There are 8 hidden switches. A switch that is on adds its own fixed numbers to the row, and there is some noise. The rows also spread widely along 10 directions, which tell nothing about the answers.
In the rows, 128 means zero.
Some rows, each with its switches (1 for on, 0 for off) after it:
[104 171 123 104  95 125 106 123 162 157 147 138  88 146  88 130 155 152
 114  95  71 132 149  88 116 121 162 164 113 149 117 129 103 113 141 112
 133]
0 0 0 0 1 0 0 0
[170 148 153 103 108 141  92 159 113 146 135 115 120 104  96 122 213 148
  67 133  76 136 105 126 110 125 156 105  96 160 113 159 120 152 121  96
 149]
0 0 0 0 1 1 0 0
[142 171  95 149 102 168  78 147 104 203 117  68 125 145 138 131 197 111
 118 122 139 102 153 139 145 134 173  72  67 192  81 114  88 208 109 139
 107]
0 0 0 0 1 1 0 1
[140 127  85 128 149 128 139 107  96 149 189 130 161 159 175 127 152  81
 139 127 109  93 169 106 101 105 162  87 111 157 136 103  81 115 139 132
 132]
0 0 0 0 1 0 0 1
[106 170 117 127  85 157 122 130 161 175  71  50  97 121  95 124  78 145
 140  88 126 118 157  50 151 116 115 122 128 134 123 146 135 194 109  97
 144]
0 1 0 0 1 0 0 0
[163 118 145  71 143 140 101 127  90 134 158  79 153 127 139 120 170 118
 104  98  87  84 131  71 127  90 138  75  82 161 136 142  71 170 131 111
 175]
0 1 0 0 1 0 1 0
[188 141 128 159 138 117 101 148 106 148 135  99 148 115 123 138 167 113
  78 142 122 133 172 132  92  96 142  59  94 177 109 177 140 106 130  99
 175]
1 0 0 1 1 0 1 1
[160 157 123 164  95 124 124 144 167 142 126 109 129 104  96 135 138 144
  96 159 110 154 184  99  89 118 131 110 142 151 126 182 170 101 110  80
 165]
0 1 0 0 1 1 0 1
[127 156  90 149  82 145 140 141 152 142 112  59 149 119 113 135 111 120
 149 143 136 127 184  55 123 103 116 109 131 152 151 172 139 135  99 117
 175]
0 1 0 0 1 1 0 0
[104 157  92 107 111 157  88 132  98 171 173 105 145 195 168 111 203  75
 159 123 103 116 138 109 106 130 183 119  96 169 123  85  32 163 137 159
 108]
1 0 0 0 1 0 1 1
[169 159 119 148 118 131  71 132 117 182 141  82 131 136 140 135 192 112
 120 133 130 106 182 138 135 111 148  88  68 200 111 135 105 159 112 132
 132]
0 1 1 0 0 1 1 0
[171  73 121 161 164 136 134 123 112 160 124 141 128 107 171 127 115  85
 128 175 153 131 164 146 102 173 133  94 158 122 136 114 181 145  90  85
  79]
1 1 0 0 0 1 0 0
[128  42 109 101 158 125  96 132  76  68 165 115 196 123 135 154 154  96
 120 162 163 108 152 105 132 122 129  90 106 133 123 165 117  91  95 131
 180]
1 0 0 0 0 1 0 0
[ 84 162  93 119  80 160 114 137 145 154 152 114 116 173 118 129 160 116
 135 133  96 132 144  80 102 133 182 148 143 128 116 122  86 119 142 133
 130]
1 0 0 0 1 0 0 0
[ 93 202 108 204  67 133  79 135 184 164 104  97  95 148  78 161 142 143
 110 133 158 150 187 139 136 121 149 127 127 152  65 157 143 104 135 113
 141]
0 1 0 0 0 0 0 0
[138  89 161 113 147 119  44 152 108 103 141 151 146 119 118 134 227 120
  82 155 122 148 109 169 112 155 133 108  85 158 104 148 118 125 104  75
 152]
1 1 0 0 1 1 0 0
[105 174  94 122  92 142 115 120 150 168 170 118 110 173 124 129 159 121
 128 115  82 108 161  91 103 119 186 136 128 142 108 118  83 109 154 125
 122]
0 0 1 0 1 0 0 0
[133 121 104 174 138 108 104 128 118 108 125 100 176 125 135 149 123  87
 150 159 187 134 191 140 127 104  85  95  96 166 139 166 152  98 103 110
 186]
1 1 1 1 0 0 0 0
[107 101  82  88 104 169 116 125 135 155 151  66 132 157 141 129 121 105
 160 132 118  83 180  20 122 138 166 127 137 132 135 137  95 155  96 134
 128]
1 1 1 0 1 1 0 0
[129 111 139 114 146 105  62 141 102 103 127  95 164 126 124 145 183 112
 103 125 123 126 126 126 121 103 123  76  71 171 112 144  89 118 124  79
 184]
1 1 0 1 1 1 0 0
[155 116 108 128 103 163 101 150 125 142 154 122 131 120  93 147 194 134
 100 156 148 108 183 117 133 133 152 121  88 169 115 194 149 136  83 153
 165]
0 0 0 0 1 0 0 0
[ 74 154 117 151 132 100 101 110 155 128  90 112 133 142 129 131  95 101
 163  91 155 150 139 131 142 125  84 129 116 138 134 102 118 136 127  69
 141]
0 1 0 0 1 0 0 0

New rows, each followed by its switches (1 for on, 0 for off):
[169 191 110 157 121 148 113 154  85 191  91  85 139 123 152 110 179  89
 147 117 139 131 127 170 142 105 103  81  56 210 150 108 110 218 113 129
 134]
0 0 0 1 1 0 0 0
[144 106 117 136 170  86  94 108  93 105 196 151 181 157 185 136 194  65
 130 165 103 129 147 153  77 110 151  89 106 161 138 101  79  61 151  96
 141]
1 1 1 1 0 1 0 0
[156 125  67 165 133 141 143 124 114 176 169 113 156 153 188 131 135  64
 148 170 136 107 199 116  83 137 171  82 139 154 136 115 127 122 112 126
 103]
1 0 1 0 1 1 0 1
[126 169  99 170  97 128 102 148 134 150 102  72 149 135 129 139 142 100
 145 141 150 138 168 115 123 112 119  92 106 173 129 140 123 141 111 102
 162]
1 1 0 0 1 1 0 0
[157 125  96 208 126 127 123 144 112 120 163 148 174 137 150 151 182  71
 122 218 168 158 184 172  80 121 137  89 137 156 131 159 155  68 119 125
 155]
1 1 0 1 0 0 0 0
[116 120 139 144 124 112  87 136 130  94 125 103 168 127 126 133 147 105
 117 164 141 162 112 131 100 133 116 100 161 105 107 155 126  98 137  71
 156]
0 1 1 0 0 1 1 0
[175 113 120 156 125 172 106 160  89 148 128  90 148 114 116 150 176 114
  69 160 164 101 145 145 129 132 156  45 110 144  79 182 144 163 108 122
 158]
0 0 0 0 1 0 0 0
[181 157 159 144 129 126 118 170 102 145  89 127 140  96 131  96 167 107
 115 145 118 185 101 170 102 134  94 110 113 160 163 143 159 176 109  77
 148]
1 0 0 0 1 0 1 0
[181 135 126 120 153 142 107 140  80 188 111 102 124 117 160 108 157  89
 130 112 120 112 134 147 129 124 122  85  65 185 144 111 121 210 101 107
 117]
1 0 1 1 1 0 0 0
[107  97 103 137 151 143 112 124 115 154 118 142 128 144 158 128 121  81
 155 133 166 129 144 145 127 172 129 122 128 126 130 103 139 162 100 105
  92]
1 0 0 0 1 0 0 0
[130 136 157  97 154 101  81 126  98 127 119 131 137 120 128 113 149 121
 112  85  94 143 108 138 125 117 109 114  74 165 129 108  98 152 130  74
 150]
1 0 0 0 1 0 0 1
[209 142 118 133  80 172 133 160 121 169 146  73 130  88  96 124 173 152
  94 182 103 119 196  65 110 111 146 106 112 181 145 202 165 160  75 148
 173]
0 1 0 0 0 1 0 1
[130 144 118 148  91 125  86 142 150 140 106  87 122 110  82 144 154 142
 119 149 142 144 168 109 135 117 115 127 100 167 119 181 151 124  93 116
 168]
0 1 0 1 0 1 0 0
[130 158 144 141 132  92 111 106 164 153 154 169  98 141 123 122 143 127
 115 118  74 161 156 132  87 122 140 151 140 141 135 112 128  79 152  78
 114]
0 1 0 0 0 0 1 0
[146 131 116 172 147 125 100 118 141 198 107 117 109 130 159 127 136  94
 135 126 152 132 174 154 120 157 128  98 114 161 123 103 149 169 102  79
  78]
0 1 0 0 1 1 1 0
[137 183 123 180 111 118 148 126 152 157 135 155 117 138 146 114 133  98
 131 156  95 174 135 149  80 130 136 129 178 122 146  96 141 111 152  83
 100]
0 1 0 0 0 0 0 0
[135 120  82 131 120 161 146 114 117 183 163  91 134 163 178 122 113  77
 168 142 121  98 191  62 103 127 166 110 154 133 152 101 100 153 124 150
  98]
1 1 0 0 0 0 1 0
[ 67 131 106 102 106 100  68 100 153 104 149  81 141 153  94 156 128 145
 135  95 123 111 183  53 145  95 135 133  91 154  96 147  73  83 125 123
 182]
0 1 0 0 0 1 0 1
[121 195 111 126  88 151 115 158 117 167 106  97 134 146 139  94 165  95
 173 129 116 154 115 128 122 127 116 144 101 173 168 111 101 196 110 128
 139]
1 0 1 0 1 0 0 0
[106 129  95 115  91 168  76 150 119 151 157  98 155 173 142 121 236  84
 168 177 135 134 138 109 105 153 158 137 101 170 141 131  70 167  94 158
 126]
0 1 0 1 1 1 1 0
[130 129 138 128 158  79 134 108 134 104 138 139 154 125 141 125  96 102
 120 105 103 148 132 119  94 106 102 107 148 115 141 133 136  74 157  50
 157]
0 0 1 0 1 0 1 0
[172 142 115 186 133 137 106 149 110 146 142  99 168 135 156 136 166  85
 106 167 150 137 174 146  90 118 143  54 125 166 115 156 131 126 125 102
 159]
1 1 0 0 1 0 1 1
[127 157 108 137  92 172  98 142 127 164 128  46 138 151 120 137 154 117
 111 124 129  95 154  74 125 109 167  71 126 142  91 157  87 165 136 125
 155]
0 1 0 0 1 0 1 0
[184  48 127 108 187 126 139 115  81  91 201 146 189 117 163 141 157  85
  91 160 118  86 160 108  95 111 141  61 124 132 143 157 125  95 120 100
 172]
0 1 0 0 1 0 0 0
[135 194 122 123 120 120 120 139 106 162  97 106 132 129 138  95 163 102
 162  97  95 157 100 142 127  99  92 124  73 188 175  92  93 189 130 108
 141]
0 0 0 1 1 0 0 0
[101 139 119 128  93 136 117 129 151 132 138 130 132 145 115 117 147 116
 161 153 123 161 148  99 108 139 116 173 147 127 154 143 124 126 109 127
 138]
0 1 0 0 0 0 1 0
[159 155 128 149 152  95 133 119  94 134 154 170 161 130 174 102 158  77
 145 147 108 165 120 189  91 123 102 120 118 156 166  90 127 120 138  94
 120]
0 0 1 0 0 0 0 1
[126 101 132 147 160  98  87 115 130 117 109  72 145 120 127 166  91 123
  71  97 135 100 157  94 125 103 143  33 128 121  64 147 123  92 153  40
 165]
1 1 0 0 1 1 0 0
[129 134 169  74 109 165  71 146 134 164 113  75  94 132 103 109 149 149
  85  97  72 116  97  64 110 148 170 113 140 109  88 141  94 191 137  69
 121]
1 1 1 0 1 0 1 0
[140 153  87 132  81 168 118 134 153 199 153  89 111 155 129 124 173 115
 153 151 108 112 205  64 109 136 169 139 121 175 145 142 116 158  92 152
 111]
0 1 0 0 1 1 1 0
[120 150 100 162 117 156 137 130 117 153 132  83 164 160 174 112 126  68
 146 152 131 139 127 107  81 129 148  68 180 106 121 106  90 154 151  92
 116]
0 1 0 0 1 0 1 1
[142 167  89 175 108 119 141 111 168 195 135 107 116 143 155 121 113  99
 154 139 109 139 214  91  82 125 143 122 148 162 150 118 142 125 116 100
 104]
0 1 0 0 1 1 1 1
[137 129 140 178 117 129  88 146 139 114 115 136 136 108  91 150 159 128
  91 169 171 160 153 167 125 139 112 114 128 133  98 177 173 108 110  93
 161]
0 1 0 0 0 0 0 0
[125 179 106 156  84 143 120 132 172 185 145 142  96 143 114 124 166 126
 145 143 110 147 189 118 106 138 140 168 116 175 150 134 140 135 102 125
 121]
0 1 0 0 1 0 0 0
[183 121 113  74 137 147 153 135  74 151 178 106 151 136 158 107 168  95
 116 125  42  96 131  60  85  88 168  86 111 159 168 120  74 143 142 131
 151]
1 0 0 1 1 0 0 0
[158 175  98 156 110 104 159 123 145 149 134  67 148 127 140 135  99 107
 121 125  67 128 185  48  78  60 139  72 139 163 155 142 117  83 157  82
 179]
1 1 0 1 1 1 0 0
[183  99 132 164 159 134 128 149  97 134 119 113 172 107 164 121 136  76
 122 168 161 145 151 144  97 133  99  66 132 143 156 151 167 151  99  83
 151]
1 1 0 0 1 0 1 0
[187 149 162 141 149 105 114 161  83 122  84 125 169  72 143  94 173 102
 117 146 125 189  81 195 113 126  62  84  87 177 168 129 155 186  99  58
 160]
0 0 0 0 1 1 0 1
